The rows of a group lie close to one hidden flat surface of 13 dimensions, which passes through zero. Surfaces can cross.
(in the rows, 128 means zero)
Some rows, each with its group after it:
[113 166 119 102 144 141 117 128 128 109  73 127 155 142 137 145  89 144
 126 141] -> sel
[145 149 110  96  71 120  98 116 110 151 116 110 141 103  55 148 141 122
 176 150] -> par
[134 128 108 116 135 143 144 139 154  94 140  83 117 115  89 189 113 127
 161 132] -> Mevol
[ 79 153 102  96 146 109 116  96 133  67 127 158 126 150 152 116  70 110
 107 155] -> par
[139 107 130 156  85 140 139 127 144 137 158  81 122 113  67 127 124 129
 130 163] -> Mevol
[140  93 123 134 122 125 134 101 133 128 118 173 118 145 115 165 141 109
 111 131] -> fosup
[153  53  78 151 161 136  78 137 165 191 126 104  78 203  43 132 128 143
  82  97] -> kotok
[174 131 136 103 116  84  97 112 118 152 122 141 146 134 188 149 138 165
 126  70] -> fosup
[126 157 181 190 140 122  88 145  99 137 113 112 175 186 194 125  71 155
 119 123] -> par
[101 114 158 141 107  91 113 158 102 131 124 133 145 128 130 105 162 161
 113 128] -> fosup
[148 114 130 154 105 104 126 101 144 149 153 162 133 107 113 150 138 149
 105 120] -> kotok
[130 125 144 138 195  72 111  68 155  53 156 111  91 120 210 158  95  50
 190 102] -> kotok
[127 128 129 148 156 126 140 136 136  93 118  98 118 113 138 128 106 147
 132 121] -> sel
[ 77 122 116 132 187 133 165 151 155  88  56 129  96  79 164  65 124 134
  59 180] -> fosup
[122 117 131 146 120 138  96 158 126 164 107 171 138 145  83 134 156 126
  97 151] -> fosup
[ 86 170 128 126 135 137 119 166 139 115 143 140 157 107 155 125 131 109
 143 158] -> par
[107 114 132 125 133 116 138 146  94 130 184  88 104 185 182 118  99 179
 119  72] -> sel
[142 138  85 132 165 179 134 132 133 115  95 121 111 136 156 171  92  93
 121 144] -> par
[123 105 133 109 113 113 110 101 138  98 153  81 144 121 185  98 108 109
  96 120] -> par
[ 88 104 194 115  96 180 148 155 105 118 155 122 158 136 119 141 166 102
 136 135] -> fosup
[105 114 145  94 136  89 178  97 142 104 171 169 131  72 205  96 153 156
  94  77] -> par
[138 144 146 168 166 114  97  90 103  87 108 132 136 143 101  86 100 108
 181 101] -> kotok
[214 153 106 163  63  90 138 135 105 132 133 179 149 164 126  93 116 198
 104 165] -> kotok
[172 183 140 131 150 162  47 134 136 127 155 182 121 104 104 117 134  94
 172 136] -> Mevol
[ 67 109 179 124 208  62 100  85 172 149 108 172 107  25 102 120 182 130
 142  52] -> sel
[144 159 139 146 179 106  94 134 158 121  48 110 156 116 158 112 107 132
 119 143] -> fosup
[112 118 132 104  89 206 124 146 121  97 103 144 104 153  61 108 142  69
  98 230] -> fosup
[124 113 154 117 104 150  95 174 103 130 113 139 147 108 123 107 182 137
 106 132] -> sel
[101 139 160 126 119 115 148  96 145 110 168 103 142 104 141  89 109 128
 131 125] -> par
[131 139 133 100 149 100  83 105 158 119 125 121 100 143 117 150  87 160
 114 125] -> kotok
[143 116 140 132 153 149 135  79 126 131 119 115 152 115 168 114  99 147
 105  61] -> kotok
[183 119  99 118 169 122 130 112 152 158  82 109  72 158 113 127 139 104
 153 114] -> Mevol
[101 131 145 123 151 154 115 134 137  84 129 129 124  84  85 149 132 113
 147 135] -> Mevol
[ 85 122 140  72 113 116 111 128 159 171 118 108  94  72  84 189 144 161
  95 141] -> kotok
[179  72  87 156 109 117 160  80  94 134 125 132 128 101 107 108 151 134
 141  59] -> Mevol
[166 139  94 134 133 158 196 111 124  99 101 110 107  85  84 114 119 138
 159 146] -> kotok
[111 101 122 108  78 150 169 125 151 148 134  90 148 190 138 171 112  82
 101 175] -> sel
[133 107 134 107 117 181 132  67 176 130 108  81 117  72  93 150 111  54
 108 177] -> kotok
[153 140 123 131 112 123  91 147 115 124 110 150 142 115 114 167 149 126
 148 146] -> sel
[114 177 121 142 156 138 105 143 116 139 128 165 140 153 128 125  98 152
 141 117] -> fosup
[152 127 111 176 145 209 113 179 100  75 154  91  99 208 118  70  73 116
 122 172] -> sel
[163 110 122 107 124 129 123  85 117 134 101  97  77 106 118 185 110 123
 140 122] -> sel
[159 117 102  78  79 151 165 117 123 106  67 143 177 175 158 162 125 132
  79 162] -> par
[188 124 103 111 107 123 133 127 120 162 110 129 147 132 137 162 143 161
 124  92] -> fosup
[154 126 102 158 131 101 137 135 101 120 102 117 126 146 113 120 131 136
 171 116] -> kotok
[120 124 162 189 162 105  46 137  98 134 116  71 116 160 176 100  78 144
 111 119] -> par
[ 76 152 147 111 152 169 166 167 105 122 122 115  91 120 104  81 135 136
 144 150] -> kotok
[ 39 177 160 145 150 101 141 178  90  84 190 230 146  89 132 140 175 108
 207 117] -> kotok
[126 100 121 131 122 110 133 122 165 114 114  47 117  68 157 156 129  95
 113 157] -> par
[169 131 122 128 103 176 103 132 139 118 149 139 168  99 134  38 168  60
 126 155] -> fosup
[109 122 118 109 123 126 145 121 124 104 122 118 131 132 128 128 127 124
 123 125] -> Mevol
[134 138 131 146 115 126 136 124 137 133 142 160 151 120 133 143 135 118
 128 138] -> sel
[132 106 115 105  92 164 134 120 115 144 137  96 135 130 133  82 135 127
  93 122] -> sel
[163 119 102 104 105 170 163 117 158 130 114 125 106 112 110 113 159  44
 136 189] -> sel
[ 99 124 162 123  84  96 118 118  73 127 144 181 132 113 151 122 145 148
 108 123] -> fosup
[128 117 105  96  80 158 138 159  99 140 118 130  97 164  66 139 139 154
 117 167] -> fosup
[ 96 101 162 153 105  52  71 130 121 130 129 185 143 133 140 114 162 127
  89 139] -> par
[ 55 123  86 140 138 151 189 178 145 101 188  75 110 162  64 147 105 127
 161 150] -> fosup
[111 118 150 205 141  98 115 133 125 130 156 177 165 105 154 204 115 169
 112  89] -> Mevol
[113 151  93  71 118 161 161 163 126 168 118  63 103 142 109  79 165  69
 180 158] -> Mevol
[108 126 122 173 112 123 127 117 136 154 192 128 132 135  97 124 118 111
 147 131] -> Mevol
[127 145 138 124 120  77  97 155 119 121 131 140 111 158 123 131 132 149
 141 149] -> kotok
[147 143 130 135  80  96  34 132 139  93 130 186 189 171  89 178 122 120
 120 176] -> Mevol
[175  93 118 183 119 139  92 104 121 115 168 129 107  77 139 153 122 109
 127 112] -> sel
[126 118 126 117 130 163 131 112 103 151 146 152 120 186  88 141 117 149
 142  78] -> par
[237 169 134 105 179 120  56 113 162 152  63 128  59 143 115 135 120 121
 155 143] -> Mevol
[ 94  98 106 139 123 100 144 133 181 127  95  85 140  50 149 155 147  88
  90 178] -> fosup
[ 52 160 124  81 136 153  72 137 146 144 103 133 153 112  61 198 118  90
 142 157] -> kotok
[103  83 147 158 125 103 128 105 151 141 127 152 127 129 116 172 142 106
 104 141] -> par
[171  92 104 144 101 157 122 142 132 112 173 104 106 102 172 126 152  52
 128 155] -> sel
[165  71 128 189  77 145 188  70  90 157 110 112 123 102  89  33 125 156
  75 139] -> Mevol
[212 136 170 102 129  76  30  93 133 137 120 121  87  67  82 135 164 146
 180 100] -> Mevol
[ 98 129 109 131 156 165 130 142 149 109 157 106 102 161  85 120 100 101
 147 146] -> par
[ 78 151 152 105 127 125 134 125 128 127 165 120 128 110 163 125 111 134
 128 126] -> Mevol
[ 65 134 149  91 147 148 132 110 146 154 117 178 157 142 136 111 144  97
  96 122] -> sel

New rows, each followed by its group:
[168  99 114 131 149  89 127 229 113 158 111 134  97 100 188 148 224 183
 117  81] -> par
[106 116 141 128 188 136 152 120 164 114 135 129  99  90 147 115 146  82
 132 120] -> sel
[163 152 110 158 122  84 147  99 125 117 129 128 206 102 179 179 113 123
 181  76] -> fosup
[143 122 126 145 126 118 143 119 117 161 119 118  79 131 130 106 122 129
 120 149] -> kotok
[109  33  64 203 151 116 216 164 158 126 111 172 154 117  96 165 193 126
  93 106] -> fosup
[143 170 137 153 164  51 169 138 132 103  82  99 115 110 107 148 106 205
 186 124] -> sel
[156 122 110 125 109 150 191 122 146 145 141 151 123 132  65 112 152 142
 136 138] -> sel
[114 145 127 106 149 173 134 171 130 136 169 127 116 165 126  99 131 150
 123 116] -> fosup
[184 111 126 103  58 107  99  75 125 132 125 140 181 154 124 122 135 111
 116 129] -> par
[ 67 195 152  93 100  85 179 100 114  81 116 127 170 100 123  98  89 174
 143 165] -> par
[107 108 185 137 155 139  94 149 114 138  78 149  86 118  63  97 173 121
 134 145] -> sel
[146 107 133 136 106 158 114  95 128 132 102  86 139 143 122 129 101 102
 108 147] -> par
[149  98 121 168  94 132 164 191 127 142 176 152 125 202 115  96 167 130
 119 165] -> kotok
[167  49 175 148 122 116 106  85 178 139 176 153 102 110 112 140 158 118
  78 103] -> Mevol
[125  93 110  78 119 131 120 178 164 158 146 120 142 147 114 182 149 204
  67  92] -> kotok
[163 172 132 113 160 132 160 128 102 114 107 172  96  89 176  86 140 150
 148 116] -> sel
[112 139 120 166 135 109 123 142 154 119 157 173 202  75 124 116 144 141
 119 102] -> sel
[173  69 111 152 119 133 140 141 131 130 161 107 115 106  73 160 176 135
 151  78] -> Mevol
[120 157  73  90 155 190 143 138 135 111 170 145 139 171 129  95  92 143
 128  94] -> sel
[114 118 144 186 149 122 154 136 159 121 159 145 104 162 126 175 114  89
 149 164] -> sel
[158 133 101 131 161 120 116  82 157 132 114 144  96  68  60 118 139 112
 162 115] -> sel
[170 165 105 136 129 121 236 162 164  95  85 113 147 109 101 124 140 149
 163 186] -> sel
[100 168 131 146 149 177 110 164 122  90 168 167 149 152 103 117 101 135
 136 142] -> Mevol
[114 100 169 119 180 167 132 190 107  95 134 125  71 116 181 212 147 143
 131  92] -> sel
[105 142 147 119 107 121  87 185 106 146 107 145 151 152 113 115 147 162
 107 158] -> fosup
[112 131 158 142 124 129 155  86  72  65 146 156 122 182 110 125  97 124
 179 119] -> fosup
[109 106  71 148  99  96 147 163 141 137 140 133 163  98 124 138 167 120
 114 143] -> fosup
[106 134 127  96 162 139 107 116 155 113 120 126  98 100 116 152 123  99
 133 136] -> kotok
[ 87 128 170 119 130  97 128 150 127 100 158 139 127 101 138 134 162 127
 153 129] -> kotok
[ 79 111  97 193 103  87 177 145  79  95 161 182 168 123 105  98 149 138
 153 118] -> fosup
[146 132 108 136 135 173 116 213 121 158 123 119 148 158 142 191 155 123
 147 126] -> par
[141 115 166 157 122  84 138 119 134 150 148 135 153 116 173 123 141 151
 120 105] -> par
[123 113 140 109 122 143 126 108 111 133  90  83 123 106 142  69 123 132
  98 125] -> sel
[146 115 122  50  92 173 120 108 100 157  59  86  85 170  69 148 122 117
 116 160] -> sel
[182 149 112 135 110 194 245 139 122  91 125  99 126 123 231 124 102 123
 107 176] -> sel
[136 131 130 140 105  89 115 135 114 122 128 105 150 121 171 147 117 148
 127 123] -> sel
[152 145 136 124  91  86  95 118 149 123 148 160 151 137 126 156 115 145
 112 160] -> kotok
[184  96  56 138  80 109 111 136 165 141 112 102 172 177  97 202 134  96
 129 159] -> kotok
[143 141 186 111 113  96 104  85 141  65 139 114 141 117 135 115  99 138
 130 146] -> kotok
[122 151 109 111 165 150 136 150 150 167 120 122 101 130 142 137 152  66
 169 136] -> Mevol
[ 86  82 115 106 119 100 152 129 126  82 137 151  86 119 157  92 150 118
  77 158] -> fosup
[151  97 116 157 130  99 125 160 156 145 106  93 152 134  98 125 164 144
 126 121] -> fosup
[157 117 115 183 146 135 106 147 131 126 124 162 131 189  83 141 118 143
 125 124] -> Mevol
[129 131 155  92 123 103 102 127 131 129 120 141 112  84 167 124 145 153
  94 123] -> kotok
[108  95 148 183 148 121 173 193 178  87 133  80 149 105 113 116 166 119
 126 167] -> sel
[104 130 116 124 160 119 173 186 144 108 122  95  91  96 127 131 152 150
 141 141] -> par
[198 137 113 162 134  75  87  54 125 129 102 145 126 172 126 132  71 139
 139 115] -> par
[134 108 116 127 125  99 132  74 154 154 149 135 101 105 114 125 140  76
 148 129] -> sel
[116 120  86 132  96  75 152 161 105 101 151 110 148 160 117 106 143 157
 150 121] -> fosup
[111 117 145  73 137  81 126 130 116 142  85  74  73 130 147  95 160 115
 149 129] -> sel
[ 85  83 164 142 148 104 115 144  97 177 133 119 128 125 145 116 169 154
 112  54] -> kotok
[114 112 135 191 154 131 164 144 136 185  85  84  87 137  87 131 120 129
 126 162] -> Mevol
[141 147 116 113 179 137 139 141 142 101 110 151 108  76 108 120 152 148
 161 101] -> sel
[ 72 144 131 155 135 185 176 160  84  80 126 100 141  91  71  83 100 182
 138 134] -> Mevol
[165 122 113  58 111 129 121 117 137  98 111 123 124 139 148 116 146 109
 121 126] -> Mevol
[149 140  79 158 102  76 116 106  99 131 146 170 141 131 113 107 128 143
 153 108] -> fosup
[118 122  88 139 111 140 173 172 135 179 165 163 128 149 130 158 144 153
 101 129] -> kotok
[107 188 131  94 139 134 127 118 120 113 103 117 107 112 139 131  82 142
 145 161] -> kotok
[112 171 116 128 133 127 119 121 115 140 108 145 118 110 135 132 111 100
 151 157] -> kotok
[148 118 131  90 143 133  76 168 188 169 107  67 112 140 133 117 153 124
  93 148] -> fosup
[161 123 162 157  86  75 113 125  79 181 138 121 142  88 146 101 154 198
 126  84] -> Mevol
[ 98 110 154 118 115 127 123 161 132 140 165 154 133 112 200 135 177  75
 108 153] -> kotok
[120  91 126 149 163  75 160 153 164  92 118  92  80 133 140 107 135 145
 109 146] -> par
[145 161 133  94 149 156 114 146 127  97 134 131 107 128 130 108 121 142
 142 124] -> Mevol
[134 147 131  53  91 205 139 153 120 156 131 119 133 111 155 176 133 128
 103 143] -> fosup
[100 115 154  73 113 100 133 123 112 116  71  88 109 132 125  98 143 146
 111 146] -> Mevol
